There are 4 ways to turn a row about zero (a turn may also mirror it). The second row of each pair is the first, turned, with some noise. The first 36 pairs use one turn. New pairs use 2 turns, one after the other, and a turn may come again.
(in the rows, 128 means zero)
Some pairs, each with its turns in order after it:
[139 107 118  97 150 118  83 161]
[104 154 130 123 148  97  70 115] : (2)

[186 127 151 102 112 124 208  95]
[133  53  92 166  87 109  80 138] : (3)

[117 208 136 137 141 110 129 205]
[ 20 118 157 120 103 123 158 102] : (2)

[103 142 119 151 109 136 138 115]
[143 144 153 133 101 123 128 115] : (0)

[152 126 135 127 186 130  81 136]
[155 186 105 114 128  93 136 151] : (3)

[123 105 109  48 139 132 126 148]
[147  95 144  98 126 120  56 115] : (1)

[ 99 151 201 119 124  74 178 116]
[163 150 194  70 140 131 183 128] : (1)

[168  86 133 128  67 128 153 130]
[147 180 101 114 136 153 109  79] : (1)

[ 81 100  84 110 192 170 147 142]
[105 158 105 126 202  89 100  87] : (3)

[139 126 114 114 148 132 145 161]
[123  95 113 117 142 112 116 116] : (0)

[ 88  83 129 120 130 201 128 143]
[147 115 130 130 216 116 137  95] : (3)

[134 127 128 160 106 144 143 204]
[ 90  72 149 135 114  84 132 143] : (2)

[102  48 121 140 158 121 135 135]
[160 133 165 108 157 110  92 182] : (2)

[ 60 112  78 135 125 144 154 182]
[148  80 179  84 102 116  81 100] : (0)

[158 116 130 120 147 120  84 124]
[100 111 102 145 135 165 134 150] : (0)

[155 121 123 110 126 134 138 114]
[146 119 126 151 116 116 115 125] : (3)

[126 131 178  92 131 132 138 138]
[124 118 156  88  98 124 126 104] : (1)

[141 133 166 102 182 121 109 152]
[156  96  73 134 162 152 130 134] : (0)

[ 54 129 179 130 119 118 134 140]
[118 109 115  61 152 172 136 108] : (3)

[138 130 137 113 134 115 129 114]
[127 141 129 140 125 144 120 123] : (2)

[133 152 114 104 185  99 156 161]
[ 88 154 110 101 124  89  74 149] : (3)

[127  71 119 123 119 183 149 132]
[169 122 119 143 127  77 125 172] : (2)

[151 127  52 136 113 135 124 110]
[104 152 159 191 119 116 126 110] : (3)

[158 121 126 130  92 116 125 123]
[101 142 133 122 123 115 163 143] : (0)

[101 125 139 145 164 115 148 115]
[163 151 108 121 113 131  93 120] : (0)

[172 208 119 112 206 152 166  74]
[130  49 114 137 162  46 189  94] : (1)

[171  91 106  84 137 182 130 142]
[151 143  81 143  95  69  88 151] : (2)

[112 208 110 139  90 208 147  99]
[182 101  95 185  60 109 175 106] : (1)

[186 107 122 117 131  80 122 166]
[ 90  93  76 107 119 107 143 162] : (0)

[118  70 134 118 129 140 112 113]
[103 143 127  91 133 173 120 126] : (0)

[ 98 140 140 130 133 128 136 107]
[145 126 158 139 118 121 143 135] : (1)

[126 183 117 136 183 118 135 128]
[ 76 151 101 106 115  87 134 141] : (3)

[108 121 123  82 161 119 106 149]
[110 178 146 118 138 102 107 123] : (2)

[100 112 129  53 136 112 145 156]
[161 102 165  74 118 120  75 133] : (1)

[134 119  53 117 128 124 115 137]
[146 134 121  72 113  92 110 103] : (2)

[149 122 156 139 110 169  91 147]
[ 87 135 107 133  81 143 125 107] : (1)

New pairs. What belongs after each?
[117  88 124 143 179  66 114 114]
[119 120 107 102 151  55 121  79] : (0) (2)

[208 126  75 173 139 110  84 131]
[119  95 145 174 133 171  39 116] : (2) (1)

[ 93 164 147 149 171  74 163 105]
[175 126 153 119 185 128 172  73] : (2) (0)

[109 137 122 145 115 168 152 122]
[116 143 133 143  98  96 146 136] : (1) (0)

[ 98  95  95 134 123 132 202 147]
[116 161 152 113  62 110 127 178] : (1) (3)

[141  48 146 144 122 117 172 101]
[123 193 116 127 122 111 168  69] : (0) (2)

[107 110 150 119 120 112 131 130]
[106 122 135 134 156 147 128 119] : (3) (0)

[130 198 124 188 203 144 179 145]
[ 41 181 123 172  65 119 123 170] : (0) (0)

[158  56 125 113  50 147 138 178]
[174 146 147  54 197 119  92 140] : (0) (0)

[154  52 139  83 124 128 146 103]
[121 171  85 121 180 179 118 115] : (1) (2)

[ 48  48 122 134 144 114 175 110]
[ 78  89 128  75 108 162 213 148] : (1) (1)

[208 106 121 109 126  84  85 208]
[140  62 155 167  98 105  31 149] : (1) (1)

[144  48  67 142 102 139 121 161]
[ 81 108  75 106 125 150 145 205] : (2) (0)

[126 181  98 114 126 180 107  80]
[102 127 162 149 144  64  72 121] : (2) (0)

[159 105 183 164 152 144 104 107]
[ 81  98 117 123 126  73 117  95] : (3) (0)

[106 130 170 149 148  96 154 170]
[123  95 125 117  99 109  69 147] : (3) (1)

[101 129  51 161 154  98 113 113]
[159 139 168 112 131 182 183 133] : (0) (3)

[154 108 131 154  97 152 131 111]
[148 118 118 173 134 123 156 135] : (1) (1)

[135 131 100 133 176 136 208 104]
[119  74 154 157 174 175 145 148] : (0) (1)

[157 121 121  82 117 126  84 125]
[103 129 152 175 117 133  94 106] : (1) (1)

[161 190 186  60 122 132 120 138]
[142  88 118  72 154 159 211 128] : (2) (2)

[132 121  96 114 146 103 128 102]
[143 120 125 162 121 158 156 141] : (3) (1)

[119 113 159 103  48 127 148 108]
[154  82 127 153  93  94 174 127] : (1) (3)

[106 160 177 137 145 147 147  97]
[115 133 141 158 138 135  71  87] : (3) (3)

[206 126 125 131 128  94 135  94]
[109 154  74 156 140  87 116  87] : (1) (3)

[111 152 129 133 187 136 144 121]
[123 128 187 134 119 144 103 134] : (1) (2)

[117 150 117  64 124 131 208 155]
[128  71 155 169 106 169 179  85] : (2) (2)

[ 97 117  58 100 121 122 108 119]
[100  92 104 112 158 109  76 144] : (1) (2)

[123 122 118 101 133  63  94 128]
[138 102 105 111 168 180 126 102] : (1) (0)

[139 178 106 134 136  92 123 152]
[129 146 142 147 128 180 115 165] : (0) (3)

[125  86 117 124  92 109 208 144]
[124 154 142 123  64  63 134 155] : (1) (3)

[168 113 162 141 124 143 132  88]
[144 182 131 149 130 120  96 123] : (1) (0)

[139 113 124  66 131 119 133 154]
[116 121 106 153 141 158 153 174] : (3) (0)

[121 142 127 146 122 107 122 136]
[135  99 135 133 122 123 120 118] : (0) (2)

[127 132 134 105 140 104 147 104]
[119  94 118 113 128 129 131 154] : (0) (1)

[160  92  95 101 127 156 144 138]
[128 101 137 119 127 134  97  74] : (2) (2)

[ 95  90 130 165  99 124  50 115]
[151 185  62 138 134  89  97 124] : (2) (3)

[152 208 114 108 129 151 125 125]
[199 128 122 178 132 126 124 140] : (2) (1)

[125 171  79 127 155 168 119  73]
[ 99  93 103 101 190 181 142 152] : (0) (2)

[105 139 138 135 127 111 121 153]
[114 129 138 155 120  99 131 126] : (1) (2)

[121 124 179  53 124  58 114 111]
[ 91 111 189 102 101  99 113  50] : (1) (1)

[154 152 106 124 170 131 171 119]
[115 110 137 152 170 155 133 161] : (0) (1)

[149 160 122 140 147 113 130  94]
[148 102 151 118 124 119 160 100] : (3) (2)

[118 135 124 121 174 147 158 134]
[ 98 101 130 160 163 139 124 120] : (0) (1)

[ 94 204  64 143  99 100 112 137]
[129 143  91  90  61 136 198 153] : (0) (0)

[102 130 132 127 128 130 128 156]
[160 124 124 142 125 126 112 134] : (0) (3)

[138 142 148 130  95 114  71  95]
[115 152 138 116 154  80 177 113] : (3) (0)

[144 186 116 173 101 129 100 111]
[158  93 132 107  90  99 153 165] : (1) (2)

